There are 4 ways to turn a row about zero (a turn may also mirror it). The second row of each pair is the first, turned, with some noise. The first 28 pairs use one turn. New pairs use 3 turns, one after the other, and a turn may come again.
Some pairs, each with its turns in order after it:
[-3 -3 -1 -7 -3 26]
[10  1  4  8 23  0]
(0)

[-32 -67  -2  36  48 -41]
[ 12  38  72  23 -65   7]
(2)

[  3 -38   8  65  -8 -13]
[ 32  49  10 -23 -42  19]
(2)

[ -5  -3 -27 -47 -19 -58]
[-41 -54 -31  11  -1 -25]
(3)

[ 21 -31   0 -32  -6 -39]
[ 19 -28 -18 -40 -18 -17]
(0)

[ 1 -3 29  4 36 24]
[ 10 -29 -19  23 -27 -10]
(1)

[  9   6  -4 -21   2  29]
[-29  -6 -15   1  14   4]
(2)

[ -3 -39  -1 -27  42  26]
[-25  43 -31 -35   4  11]
(3)

[-19   7   1  -2 -35   6]
[ 12 -14 -32   2  -8   6]
(2)

[-43  -6  -7  43  -5   6]
[ 11  24  12  31 -21  36]
(0)

[ -2 -29  19  -4  -5  46]
[ 14   9 -32   0 -21 -40]
(1)

[26  5 12  3  8 33]
[-18  -7 -10  13  38  -4]
(0)

[ 45  10 -17 -14   1 -11]
[ 23 -20 -34  -7 -12 -24]
(3)

[ -2 -10  30 -14   7 -18]
[-10 -15 -14  -1   6  32]
(3)

[  8  27   8  27 -54  -1]
[-40  -8   9 -52  15 -11]
(1)

[-50   9   9  -2 -28  13]
[ -9   6 -47 -16  28  -1]
(1)

[-13   0 -30 -16 -35 -26]
[ 31   4   4  -2 -37 -31]
(0)

[ 14  20  20 -19  -4  40]
[30 15 -8  0 39  4]
(3)

[-13  16  -7   4 -27  61]
[ 13  25  13  46  39 -12]
(0)

[ 38   7 -84   4 -15  21]
[  1  57  26 -40 -46  40]
(1)

[  5 -11   8  11  26 -36]
[21 14 40  6  1 -7]
(2)

[ 10 -43 -17  56  -9  26]
[  4  55  20  19 -48  -4]
(3)

[  0  32 -23  10  59  36]
[-46 -22  49  25  24  12]
(0)

[ -8 -67   4  17 -26  19]
[-27  50  -3  42 -23  16]
(3)

[ -3  14 -18  15  10  27]
[ -7   4 -19  -7 -31  15]
(1)

[ 25 -58 -25 -78  24  13]
[-57  22  13  77  30  21]
(2)

[ -5  33 -33 -23 -32 -24]
[ 24 -10 -31  19  19 -39]
(2)

[-24 -13  -2 -29 -11  19]
[ 28  21 -26  -8  12  -8]
(1)

New pairs, each followed by its turns in order:
[-32  18  35  -9 -10 -43]
[ -6 -26 -48 -13 -25  25]
(3) (2) (2)

[ 62   8 -18 -12 -22 -16]
[ 20  24 -46  18  21  31]
(0) (0) (2)

[-10  -8  14  47   5 -17]
[-27 -27  -4   0 -36   3]
(3) (3) (1)

[ -7 -20  28  -2  13   7]
[-18  -7  25 -14  -7 -19]
(0) (3) (0)

[ 19  -8  -3  20 -28 -18]
[  4  -9 -19   7  38  10]
(3) (1) (1)

[-21 -39  34 -48  -8  30]
[ -5 -10 -45 -19   7 -57]
(0) (3) (3)

[ 25  33 -47   6   7 -24]
[-60 -15  21  12  23   7]
(1) (3) (0)

[ 51  15   3   1   5 -35]
[-43   0 -17 -12  -1  36]
(1) (2) (2)

[ -1  54  -9 -79 -32  67]
[ -1 -64   9  -4  22  96]
(3) (2) (3)

[-66 -45  32 -17 -41  25]
[-57  -4  46  10 -69   5]
(2) (0) (1)

[ 33  26  -8  24  12 -24]
[-30  -2   0 -39   1 -26]
(3) (2) (2)

[ 52 -20 -42 -35 -13  41]
[  1  62 -22 -59  24  -4]
(0) (3) (1)

[-30   4  66   6 -25 -29]
[ 19 -33   9  -2  61 -40]
(0) (1) (0)

[ 51  47  17 -63  27 -30]
[60  2 58 -6  2 57]
(0) (3) (0)

[  2 -43  -1 -10  -3 -41]
[  1  20   1  14 -44  32]
(1) (1) (2)

[ 31 -31 -22   6   3  10]
[ 12  25  16   9  16 -33]
(3) (2) (2)

[-17  18  -5 -55  55 -73]
[-60  15  28 -20 -78 -34]
(0) (3) (2)

[ 23  12  10  72 -15  11]
[-15 -38  34   6 -29  53]
(2) (2) (0)

[ -6  15 -30 -23  -8  -6]
[ 23 -32  -3  14  -3   9]
(2) (2) (3)

[ -6  56 -20  16   6 -27]
[ 13 -47 -24  -6  -8  44]
(1) (3) (1)

[ -9  33   8  -4 -40  84]
[-36  43 -42   6 -10 -67]
(0) (1) (1)

[24 27  0 15 28  9]
[33 24  4  7 28  4]
(0) (0) (3)

[ 47   2 -59  92 -37   9]
[-91  33  18 -23  21 -64]
(1) (0) (0)

[ 27  52  -1 -40   5  -4]
[-30 -37   6  23  11  50]
(0) (1) (0)

[ 61 -41  17  12 -24 -70]
[-10 -73  28  -3  74 -21]
(3) (1) (3)

[ 52  19  36 -14 -22   7]
[-45  -5  34  -8  18  38]
(2) (2) (3)

[-32  -9 -28 -16   7  36]
[ -5  43 -10  -4 -16  35]
(2) (3) (0)

[ 26  -9  -5 -39  34  -2]
[ 37  10  22 -11 -32 -32]
(3) (2) (2)

[ 32 -33   3 -30  20   1]
[-17  30  26  17  31  27]
(2) (0) (0)

[-51 -35  13  23  53  16]
[-74  11  -1 -32  -7 -26]
(1) (0) (1)

[-14 -47  29  19 -16   5]
[-54  -6  -9   9 -12  -7]
(2) (3) (0)

[  5  13  19   2  30 -34]
[ -9 -25 -39 -11  12  15]
(1) (2) (2)

[ 24 -29 -33 -26  38 -11]
[ 10  32 -18   7  27  49]
(2) (3) (3)

[ 56 -19  28  -3   0  29]
[  1  54  24 -29 -36   1]
(2) (1) (1)

[ 33 -28  68 -28  -4  37]
[ 33 -37   2 -54  57  -3]
(2) (3) (3)

[-18  72  -2  16  27  10]
[ 65  38 -14  28   3  19]
(3) (0) (1)

[ -4  -2 -21  25  15  26]
[ -1   9 -30 -21 -24   7]
(3) (2) (3)

[ 91  10  10  31   6 -22]
[-38  53  63  33   0  23]
(3) (0) (1)

